All groups share one centre, and each spreads out both ways along 9 directions, with some noise.
Some rows, each with its group after it:
[  6  -7   8   4  -3  28  -9  -9  20   3 -18   2  -7  20   9   0  -4   0
  -2]  k261
[  4   9  12 -18  -1  14 -11  10   6  23  -2   9  14  -1   3   5 -12  -5
   1]  k273
[ -5  -7   5   6  -9   9 -14   2   5  -7   2   1  -3   9  -2   7   2   1
   3]  k795
[-13   0   9   7   3  -8   8   2  -7   9  20  12   7   9   9   8   0   3
  28]  k261
[  0  21 -21  11  11   0   9   1  27  10 -20  15   2  -1   2  18 -12  -7
  11]  k696
[ -2  -9  22   7  16  10 -16 -30   5   0  13 -18 -16   7  18   0   8 -16
  -7]  k572
[ -3  -7   7 -14  -8 -13  10   8   3   0   2   9   4  -6   3  -7   5   5
 -16]  k795
[ -2 -22  10 -13   1  -8  -5   1 -10   7   5 -11  -3 -22  11   1 -10 -14
  17]  k572
[ -2   2   0   8  -7  15  -2   0  21   8 -17  13   0  15   8  10  -5   9
  14]  k273
[  1  22  -1   6 -10  -2  10   2   0 -12   7  14   1 -18 -13 -13  15  31
 -17]  k572
[ -4 -10  -7 -10  -7 -10   5  11   0   0 -13   4   7   6  -3   0   2   7
  -5]  k696
[ -7  -5   1  -1 -11  15 -17  12  -6  20  -3   7 -11  -7   6  20 -17   2
  39]  k273
[ -2   9   3   5   2   7   1 -15  36  -3 -16   9  -5 -12   9   3   2   3
 -14]  k696
[  5 -16  -1 -19  -3  13 -11   1 -38  18 -14 -14  -9   0   3  -4  -5  10
  19]  k977
[ -2  -4  13 -19   1   2  -7   1 -30  10  12  -8  25  18  -3  -9   8  12
   2]  k696
[ -3  -7   6   2   4   3 -10 -18 -10 -10   3 -17  -5   5   3  -4  12   2
  -9]  k572
[ -4 -24  12   0  -9   9 -10   1   5 -10  -2 -13   9  20   7  -4  -4  -3
  14]  k261
[ -1   9  -4   5  -6   7   6  10   9  12  -2  18  -9  -6   3   8 -10   3
  19]  k696
[ -6   0  18  -7   4   3 -12  -6   6   1   8 -10  21  -1   9   2  -3  -6
   2]  k572
[  2  -7 -18 -17   3 -10   9   9  -9  15 -28  -2   9 -11   1   0 -10   4
  10]  k273
[  9  -4  22 -23  12  -1  10  -7 -16  28  13   9   2   7  10 -16  -1  -5
 -11]  k795
[ -1  10   0 -21  -1  17 -25   2  -4  15 -18 -16  24  -9   1   5  -7   5
  11]  k261
[  3  -6   0  14  -9  12   8  -5  -9  -6   4  13 -32   8  -3  -7   7  14
   1]  k696
[ -1   4   8  -1   3   2   3  -1  -2  12   4   7  -1 -11   7   2  -1   6
  10]  k273
[  2 -11  -2   6 -26  22 -20   4   1 -26  -5  -9 -17   7 -12  -3  13  10
 -18]  k261
[-10 -14 -15   3  -4 -17  -1   9   6  -9  -6   1  -2   7  -2  12   4  -7
  -4]  k977
[ -9 -10   1   8   7 -17   2 -13  -6 -22   8 -14   1   1   3  -9  19   7
 -11]  k261
[-11  23 -16   7  12  -3  -9 -13   3   1 -15  -1   2  -6  -7  14  16  17
 -10]  k261
[  2 -23   0 -13   7   3  -6 -10 -25  19 -13  -8 -15  13  10   2   2   5
   4]  k795
[  2  14   8  -1  -6 -10  26   3  14  -3  10  23   3 -14  -2 -13   4  15
 -15]  k977
[ -3 -20  -1 -10   0 -14  -1  -9 -32  -3  -2 -14 -16 -20   3  -9  15  12
  -9]  k795
[  1   3   2 -12  24   5   5 -20  -1  35 -16   5   8  26  13   1   3   3
  -6]  k696
[ -2 -13   9   4  -6  12 -10 -13  24   1 -14   4 -33 -14  16  11  -2  -6
  -5]  k795
[-8  8  3  8 -2 -3 -5  3  9 -6  7  3  6 -9  2 11  0  4 15]  k977
[ -9  23  16  -2   1   9 -16   9  -2   6  23  -2  44  17  -4   4   0  10
  16]  k795
[  3   2  21 -19  -5   5   0   0  -4  19  10   8   3 -13   6  -5  -1   6
  -7]  k977
[  9  10   9  13  -7   8   2   0   6 -20  22  -2  -8  -8  -7 -11  -2  -8
  -7]  k795
[-11  11  12   0  -8  10 -23   4  -7  -3  15  -4  16   9  -4   9   6  11
  11]  k261
[  5   5  -3 -11   1 -11  21   7  -5  12   2  16  11  11  -5 -10   1   9
  -9]  k696
[-12 -12 -15   9  -1 -22   2  12 -11  -8   5   0  -8   1  -3  13   3  -6
  15]  k977
[  0  -5  -9  11  -9   4  -1  -4   6  -7 -11   4 -14   2  -3   3   6  10
  -1]  k572
[  3  -1  -2 -16   8 -26  26   0  -1  16  -7  13 -10 -37   9  -7  -6  -3
  -7]  k696
[-13  14  11  11  -1   9  -4  -7  15   2   9   9  16  14   5   4   4  15
  10]  k273
[  5  -1  -7  -4  -8   5  -1   4 -12   2  -5   6 -22  -8  -5  -1   4  10
  -6]  k261
[ -6 -10  -4  -7   2 -13  -3 -13 -22 -11  -5 -17   8  12  -5 -10  24  21
 -20]  k795
[ -4  14  20  12   5   6  -2 -20   9  -5  13  -1  -1  -8  10  -4  10  15
   1]  k273
[ -8  10   8   7  11  -2  -2  -1 -14  11  23   2   4  -4   5   9  -3   3
  30]  k977
[  4   0  -8  -2   0   9  -3   4 -23  19  -2   9 -10  22  -4   3   1  11
  14]  k261
[  0  12  -4  24  -1  -2  17  -8   4 -16   4   8  -9  -2  -6  -9  12  22
   0]  k977
[ -2   4   6   0  -4   0  -5   5   9   7  11  14 -14 -18   5   9  -6  -4
   4]  k273
[ -2  -7   7 -20   2  -5   3   9  -7  15   4   4  25  22   2  -1  -4  -6
  -7]  k572
[ -2  -3 -10   2   0  17 -21  -6  -7   5 -22 -16  -2   4   3  10  -1   9
  17]  k572
[ -3  15  -1   7  -6  17 -15 -11  17  -8 -21 -10   9 -16   1   3   3  19
   6]  k572
[  0  14  -4   8  -7  13  -3  -2  15   3 -12  18 -13  10  -4   7  10  17
 -13]  k572
[-10  22   4  17  12  10 -15 -12  18   7  12  11 -11  11   2  24   8  -4
   0]  k273
[  1  -3  14 -14   9  -2   7  -6   8  23   4  16 -11  -2  13   4  -2 -12
 -16]  k977
[-14 -18 -15   1  -3 -32   0  15  -7 -15   6  -8   5   1  -7  13   4 -13
  -1]  k977
[  3   3  13 -17   6   3 -11  -7 -10  14  -2 -17  11 -34   8  -5  -8   2
  10]  k273
[ -5  20  37   2 -12   7  -7  -9  12 -16  37   6   6 -27   2 -10  13  17
 -14]  k977
[  6  12   0   5   1   1   7  -1  -3  -2   5   2  -8 -20  -5  -9  -3   4
   1]  k696
[  4  15   4  -4  -5   6   3  14   5   4   7   8  18  -7  -5  -2 -14   0
  14]  k795
[ -7  -5   0  -5  -6 -20  11   9  -1  -5   4   8  -2 -26  -1  -1   3   2
  -4]  k696
[ -9  -9  -6  14 -16 -10  12   8   6 -11   4  20 -15  18  -5   5  11  12
  -5]  k795
[-15 -15  -3  25   9 -12   9 -23  36 -18 -21  -5  -6   6  20   8   7  -3
   4]  k261
[-10   9  -8   1  -1   6  -9   4   7  14 -12  10   2   4   0  21  -2  12
  16]  k261
[ -5   1   1  -4  -3   3 -10   0  12  -3 -12  -5   8 -10   1   6   1   5
  -5]  k273
[-12  -8  -1   2 -10  -6  -9   3 -10  -2   3   1  -2   1   1   8  10  13
   8]  k795
[  0   3  10   6  10  -2   4 -19 -11 -10  12 -17   2 -18   6 -12   6  11
   7]  k572
[-13 -17  10 -13 -17 -14   2  11  -6  -6  12   5   5   1   0   0  11  11
  -8]  k696
[ -4  29  -2  15  -9  24 -13  -3  -7   6  -1  10  -8 -15  -3  11   4  33
  25]  k572
[  2  10  -9  -9  11 -18  21   1   8  20 -12  16  -3 -24   4   2  -5  -1
  -2]  k273
[ -1   3  -7   3   0  -3   6   8 -14   8  -1   7  10  17  -4   1  -2  11
  17]  k977

New rows. What belongs after each?
[  7  15 -10   6   4  -3   6   0 -29  -3   6 -10   9  -8 -13 -12   2  13
  18]  k795
[-29 -10   4   1  -4  -4 -26 -21   8  -6 -16 -10  -4   1  11  21  30  26
  -9]  k795
[  2 -19  -1 -10 -10   9  -3   0 -13   8 -21  -1  -4  21   2  -6   5  14
  -4]  k696
[  2  13   5  -1   0  11 -11  -6 -20   3   7  -7   0 -14  -7  -5   9  20
   3]  k572
[  1  10   3   4 -13   9  -5   7  31 -16  -4   4   9 -14  -3   2  -7  -4
  -3]  k795
[  5 -24   7  -9 -27  29  -7   7   2   0 -32 -10  12   9   5 -12 -11  21
  17]  k273
[ -8  13   5   7   5   3   6 -12  16  16  -9  16 -14 -18  16   9   3  16
  10]  k795
[ -8  -3  12 -18  29  -2   3 -23   3  41 -15   8  14  30  21   6   6   1
  -8]  k696
[ -4   1  12   4  -2  16 -14  -8   9   4   7   1  -4   9   6   8   1   0
   3]  k795
[ -8 -39 -15  11  -9  -3  -2   7  17   1 -22  13 -34  29  11  21  -8 -21
   2]  k572
[  7   0   7  -2 -14  16   0   8  -3   5   7  18 -17  -1  -3  -3  -3   5
   1]  k261
[  1   3  -2  -6  -1 -11  19   6  -3   5  -4   8  21   6   0  -8  -2  12
   4]  k572
[ -3  -3   3   2  -7   6  -4  -2  10   1 -11   0  -4 -15   8   6  -5   8
  14]  k273
[ -3 -15   8   6  -7   5  -8  -4 -17  -7  13 -11 -12  -8   4  -2   0   0
  17]  k261
[ -3   6  18   0  12   1   4 -12  12   8  11   8  18  29   7  -2   7  -3
 -11]  k572
[  1  15  -8  -7   1  10 -14   4 -29  19   0   2  -4   4 -10   6   4  16
  10]  k261
[ -4  10 -18   9  20 -14  23 -13  10  18 -22  17   1  32   5   6   8  10
  -4]  k261
[ -2  -9   6  14  -8  10   3  -5 -17   3  10   6 -18   4   5  -1   1  14
  27]  k273
[ -9  -1   0 -11  -2  -2  -6   7   4  10 -18  -5  24 -14   5   7  -9   6
  23]  k273
[-18  14  -2   3   2 -23  -4   2 -21  -4  24  -1   4 -28  -6  10  12  15
  10]  k261
[-13   8 -12   5 -12   3 -20  12  -6  -5  -3   4   5  14 -12  21   9  13
   8]  k261
[  0  -3   0   4  -6 -10   9   0 -18 -13  12  -4 -11 -34  -1 -12   3  14
   6]  k572
[ -6   5 -10  12  12  -7   7 -11   4  12  -9   9  -5  11   7   9   6   9
   6]  k261
[ 10  19  -2  18   2   3  16 -14  36  -9  -9  17 -27 -34   5  -4   1   0
 -16]  k696
[ -3 -13  19   0   0 -11  13   2 -28   4  36   0  -1  -5   8 -12  -1  -1
  20]  k261
[ 5 17 13 -2  0 20  7 -6 13 18 -3 23  4 10  6 -5 -2 17 -3]  k977
[-22  -1   1   8   4 -20  -9  -1  -9 -10  26  -8   1 -12   0  16  13  -3
   9]  k696
[-21  11  -1  14  12 -18   2 -18  27 -10  -3   0  11 -12   8  12  13   6
  -4]  k261
[  5  -1 -20  10  -1  14   5   0 -18   6 -25   1  -6  26  -4   0  -1  23
  25]  k977
[ -5 -14  13 -32 -16  -6  -5  19  -7  11   7   9  26  32  -7  -3   3   1
 -27]  k977
[ -9   6  10   8  -1  -1  -5  -9  21 -12  11   6  -1   0   6   5   9   1
 -14]  k977
[ 5 24 -1  5 16 -2 20 -2  3 28 11 23 -2  5  6  3 -9 -1 14]  k696
[ -9  12  -8  -6   6   0 -30  -9 -24 -11  -4 -31  17  -3 -11   7  19  14
  -4]  k261
[ -2  -5   7   7  -1   6   3  -5   9   3  -1   7 -13  -6  11   2  -4   2
  11]  k261
[ -6  13 -12  12   2  12 -17 -11  15   0 -19   1 -13  -5   1  14   8   9
  -3]  k261
[ -7  -7  17  -8   4  -4  -3  -2  16   0   4  -6  18  -6  14   2  -5 -11
   0]  k572
[ -4   7 -15 -14  14   1 -17   0  -3  21 -24 -12  15  -2   2  19  -6  -8
   7]  k273
[ -2  -5  -1  -6  -4   7  -4   6  -5  14 -12   6  10  28   1   4   0  11
   6]  k696
[  6  12  -2  10   1  16  -2   8 -15   1  13  -3   5  18  -9  -3  -7   1
  23]  k795
[-19  -5  -6  15  15 -15  -5 -10 -17   1   7 -11   5  15   5  15  11   7
  28]  k261
[  5  13 -13 -18 -16 -18  28  24 -11  -8  -9  13  30 -10 -20 -22   6  34
 -18]  k572
[ -6 -13   6   2  -1   3 -10  -8   7  -4   4   1 -13  21   3   6  10 -10
 -16]  k572
[ -1  29   8  -3  24  -5  12 -15  -3  34  10  20  -3 -14  11   5   2  10
  11]  k261
[  3  20  -1 -19  10   2  -7   2 -26  29  -1   0   8 -23  -2   5  -1  10
  10]  k261
[  1 -10   1  -9   2  -6   7   5  -7  11  -6   2   6  11   4  -2  -3  -2
   5]  k572
[  1 -12   4 -26 -25   2  -7  20  -9 -11 -16 -12  36   4 -12 -14   0  17
 -12]  k696
[  0  -7 -22  -1 -19 -13  15  17  -2 -15 -21   5  -4 -11 -13  -6   4  20
  -9]  k572
[ -9   9  -1   7  -5  -7  -1   4 -10  -4  12  10  -4   1  -9   4  14  11
  -5]  k261
[  4  -5  16 -21  -3   0   6   4   2  23   2  13  -1 -15  12  -3 -10  -4
  -2]  k795
[  1  14  -4  -4  -1   9   5   2  12  16 -14  17  11  25  -2   0  -2   9
 -11]  k261
[ -9  15 -17   9   9 -15   7  -2 -24   9  10  12  -5  17  -9   8  16  18
   4]  k261
[ -1  30   8  10   3  22 -13 -19  19  -1  -5  -2  11  -1   0   0  10  23
  -3]  k572
[  2  -1   0   9  -2   7   6 -11  24  -8 -14   7  -5  18   5  -3   8   7
 -20]  k261
[ -8   2  -7   6  -3   9 -20  -3  -1 -11 -11 -10  11  23  -7   6  15  10
  -5]  k261
[  8   1  20  -7 -27  20   4  16  16  -1  10  25   1   7  -7 -12  -5   7
 -18]  k261
[  1  -2   8  -8  -6  10 -19  -3   4 -13  -2 -17   4  -2  -4  -3   9  -1
 -17]  k273
[ -7  -6   0  23   0  -3   9 -10  15 -14   2   8  -1  29   5   0   5   6
   2]  k572
[  2 -13 -14  17  -5  14 -13 -12 -19 -11 -19 -19 -32 -12   1  -1   7  15
  19]  k977
[  3  21 -12   4  27 -18   9 -14   3   4   0  -5   5 -20   0   3   2 -12
  -5]  k696
[ -5  -3  20 -12  -4   2 -10   0  10   6  13   9  -3  -2   6   7   5  -6
 -13]  k977
[-9  8  9 -7 -3 -3 -3  5 -8  7 13  5 24 19 -3  2  8 14  4]  k795
[-10  -4 -11  14  -2  -7  -2   3 -26  -6  13   2   5  47 -13   6  19  14
   5]  k261
[  2  -4  11 -21  -7  -1   6  14  18   8 -14   6  36   6   5  -7 -13   1
  -4]  k261
[  0   1 -11  11   8   6  10  -9 -11   5 -17 -10  15  14   4  -5  -5  15
  29]  k572
[ -2   3 -23  -9  17 -26  12 -10  -2  -3 -21 -11   3 -12  -6  -1  12  -1
 -26]  k273
[ -7   5 -11  12  -7  -8   9  10  -1   1  -1   6 -12 -47   5   8 -11   9
  42]  k977
[ -5  28 -21  -1   8   0  -2  -3   5  16 -18  16  10  15  -9  15  10  17
 -13]  k261
[ -5   2  19   5  10 -10  19  -6  13   3  12   4  23  -1  15  -7  -7  -1
  16]  k572
[-15  -4   8  -6  -4  -6  -6   5 -18   7  11   1   5   0   2  10   8  13
  11]  k795
[ -3 -13   2   8 -17   4   8   6  -1  -4  -1  11 -15  -3   3  -2  -1  15
  14]  k273
[ -1  -4  24 -12  16  13 -12 -15   9  33   4   5  -9  -1  25  14 -11 -22
   6]  k572
[-15  12 -18   0   3 -12   5  11  22   9 -17  16  26  19  -1  19  -1   7
   8]  k273
[ -5 -11   5   1  -5  11 -10  -1   5   6  -4   1 -13   5   9   9  -1  -1
   6]  k795
[  1 -19  -6  -4  -6 -15   6   4 -20 -12   4  -6  -9  -3  -5  -9   8   2
 -12]  k572
[  8  37   1  -6   6  22  -2 -10  -2  26 -18  11   0 -28   1   0  -1  28
   8]  k572
[-4 -8 15 12  2  1  7 -8 10 -2  9  6  2 21 12 -2  1  1  9]  k261
[-13  -2  -3   1   3 -13  -8  -2 -13  -9   4 -15  18   4  -4   5  12   7
   6]  k261
[  3  -1   7   1   4   5  10 -11  21   6 -16   8  -7  -9  13  -5  -5   1
  -4]  k261
[ -1  22  12   7  11  14  -4 -11 -15  19  15   3  14  15   3   0   2  20
  23]  k572
[ -7 -11  -2   9   6 -10   5  -9   6  -5  -7  -5   3  13   9   1   5   2
   3]  k261
[ -1   6  16   5  -4   6   5  -6  21  -1   6  12  -6 -16  10  -2  -2   3
  -4]  k261
[ -3 -35  -1 -10  -5 -11  -6   5  -8  -3 -10 -18  -8  -8   9   4  -8 -17
   9]  k572
[  0  14  16 -15 -16  16  -6  17  16  13   4  17  22  -2  -1   4 -10   6
   2]  k261
[ 13   0   2 -12  -3  17  -4  -2 -11   8  -7   2  -5  12  -5 -14   2   9
 -16]  k261
[ -7   1  -4  19  20 -11  19 -19   3  16  -2  15 -11  23  15  10   7   5
  16]  k261
